There are 5 hidden switches. A switch that is on adds its own fixed numbers to the row, and there is some noise. The rows also spread widely along 2 directions, which tell nothing about the answers.
(in the rows, 128 means zero)
Known rows, each followed by its switches (1 for on, 0 for off):
[176 200 138 111 117 111 100 144 179 127 193 114 179 139 123  97 108 148
 132 139 125 131 129  82 124 160 153 124 144  80] | 0 0 1 0 0
[182 155 147 106  78 120 122 157 174 126 167  96 188 101  98 119 121 130
  99 143 115 123 102 103 115 158 148 134 142  89] | 0 0 1 1 0
[182 146 168 128  57 112 128 181 175 143 157  99 179  95  91 118 151 124
  69 194 154 133 103 122 118 156 141 133 139  86] | 1 1 1 1 0
[179 144 164 124  68 113 131 179 159 130 146 113 190 111  80 116 146 111
 100 192 161 121 102 115 135 142 153 111 123 122] | 1 1 1 1 1
[182 180 133 131 118 113 124 162 180 128 199 113 181 145 112  88 137 140
 163 172 128 117 114  91 133 144 159  83 123 101] | 0 1 1 0 0
[213 167 148 136  67 117 144 169 184 136 165 102 206 110  74 117 128 131
  88 182 138 127  97 102 138 159 160 135 130 107] | 0 1 1 1 1
[172 182 141  98  91 100 106 149 140 150 165 124 175 122 107 110 109 128
  91 152 170 121 132 112 138 164 161 126 138 107] | 1 0 1 0 1
[190 140 153 107  61 116 135 165 152 147 152  89 206  99  94 130 135 103
  94 144 134 136 106 121 123 145 163 140 134 115] | 0 0 1 1 1
[189 144 152 135  68 127 142 184 179 135 177  97 194 102  89 120 146 116
 100 187 122 134  94 113 114 143 150 111 133 102] | 0 1 1 1 0
[154 163 150 107  98  94 101 150 124 144 160 118 170 126 102 101 126 121
 141 155 155 114 122 104 139 139 152 100 126 111] | 1 0 1 0 1
[166 170 142 132 107 118 129 169 178 123 191 112 183 134 113  86 139 131
 163 178 132 112 108  92 136 137 159  79 116 105] | 0 1 1 0 0
[169 152 154 116 103 105 102 157 194 103 190 120 176 126  88  78 121 134
 161 171 117  93 114  70 136 116 151  93  82 133] | 1 1 0 1 0
[170 157 167 112  91  99 105 177 194 111 178 111 175 116 103  91 134 133
 160 185 138 105  91  78 131 131 157  91 110 110] | 1 1 1 1 0
[174 177 150 102  96  99  83 155 193  99 166 103 171 105 105  84 104 142
 129 154 132 125 104  68 128 158 157 125 112  87] | 1 0 1 1 0

New rows, each followed by its switches (1 for on, 0 for off):
[180 171 158 119  93 103 101 171 196 111 183 113 180 117 111  81 124 139
 168 182 123 106  92  64 140 138 149  90 101 114] | 1 1 1 1 0
[170 170 138 135 108 116 122 160 175 125 188 110 181 145 115  92 143 141
 178 176 118 111 107  90 141 127 154  74 113 114] | 0 1 1 0 0
[167 129 158 114  83 116 119 169 164 119 177 116 178 116  93  89 156 125
 142 184 124  95 117  95 124 124 154  99 100 133] | 1 1 0 1 0
[160 159 146  99  82  99 110 153 123 149 159 114 177 129  94 116 125 121
  94 155 171 125 125 137 131 152 155 115 138 101] | 1 0 1 0 1
[176 187 135 119 102  95 115 153 161 131 183 138 187 144  90  90 118 140
 149 172 172 106 119  90 150 132 168  93 113 119] | 1 1 1 0 1
[144 146 163 121  86 112 121 175 138 146 162 123 177 119 104 105 170 122
 124 193 155 120 105 136 130 144 148  75 127 103] | 1 1 1 0 0
[204 150 152 131  60 119 144 170 177 138 164  98 209 105  81 125 144 115
  92 174 140 126 102 111 128 149 162 122 129 111] | 0 1 1 1 1
[177 166 137 121  88 116 131 152 132 145 156 110 193 123 100 128 121 128
  69 151 161 138 127 134 131 176 149 136 156  94] | 0 0 1 0 1
[145 152 148  98  81 122 107 156 119 161 152 125 154 116  92 122 144 121
  75 167 170 123 142 158 119 160 139 115 135 106] | 1 0 0 0 0
[176 200 156 126 113  95  99 164 174 127 184 127 159 130 109  88 124 147
 124 181 160 122 117  95 145 158 148  85 121  98] | 1 1 1 0 0
[168 132 170 111  62 112 122 178 169 117 164 111 188 107  91 107 166 118
 143 186 136 112  81 105 126 126 156  86 109 119] | 1 1 1 1 0
[161 144 151 123  74 109 126 180 130 157 160 123 177 131  88 115 165 118
  97 185 178 124 123 138 138 144 154  90 134 123] | 1 1 1 0 1
[143 151 154 104  94 106 108 170 126 149 163 110 163 119 121 111 153 117
 107 169 163 130 126 138 117 153 148 100 139  92] | 1 0 1 0 0
[192 191 137 143 111 117 134 163 182 134 198 114 183 132 120  96 128 150
 117 178 140 126 123  95 131 159 150 107 130  89] | 0 1 1 0 0
[141 148 146  93  88  97 100 155 121 136 160 124 186 141  99 107 131 110
 162 155 152 113 118 105 140 124 162  83 108 127] | 1 0 1 0 1
[191 141 154 125  74 117 136 185 185 122 166 100 195 107  95 110 158 127
 128 190 114 131  93 103 123 139 151 110 123 111] | 0 1 1 1 0
[191 202 142 137 108 119 121 170 179 136 184 109 177 134 108  96 133 140
 118 177 146 134 124  97 130 163 153 114 142  92] | 0 1 1 0 0
[138 111 166  88  70 111 119 178 138 126 140  95 174  96  93 111 163 103
 138 159 132 114  93 125 114 124 154  97 120 108] | 1 0 1 1 0
[174 205 139 130 116 100  98 153 175 123 187 122 155 131 110  85 116 155
 122 187 160 127 128  90 141 167 151  98 133  84] | 1 1 1 0 0
[174 157 166 115  82 101 110 171 189 112 166 105 179 118  98 100 141 133
 139 184 119 111  95  88 134 137 158  89 108 106] | 1 1 1 1 0
[161 155 167  96  77 104  94 163 167 118 153 105 176  95 107 104 120 129
 125 155 131 120 108 100 128 144 145 121 118  87] | 1 0 1 1 0
[168 148 130 127  98 123 139 167 136 138 183 122 198 153  81  98 146 123
 158 169 137 108 130 109 135 114 163  84 100 140] | 0 1 0 0 1
[162 140 133 130 105 132 138 170 151 140 181 120 178 133 101 104 168 120
 130 182 140 112 133 136 121 120 151  94 114 128] | 0 1 0 0 0
[194 148 159 135  69 123 140 178 184 132 166  99 195 104  95 121 156 126
  99 179 124 120 102 115 115 146 148 119 126  92] | 0 1 1 1 0
[176 146 174 115  79 108 108 177 178 108 168 104 180 107 103  96 151 126
 156 183 125 111  89  95 128 135 159  97 112 102] | 1 1 1 1 0
[164 183 152 120 115 102 101 167 174 121 186 133 161 142 112  81 137 140
 155 185 152 108 115  89 142 150 156  83 122 103] | 1 1 1 0 0
[153 170 138 108 112 108 110 154 155 122 181 107 181 136 122  94 120 132
 177 151 118 119 117  89 125 138 161  85 124 107] | 0 0 1 0 0
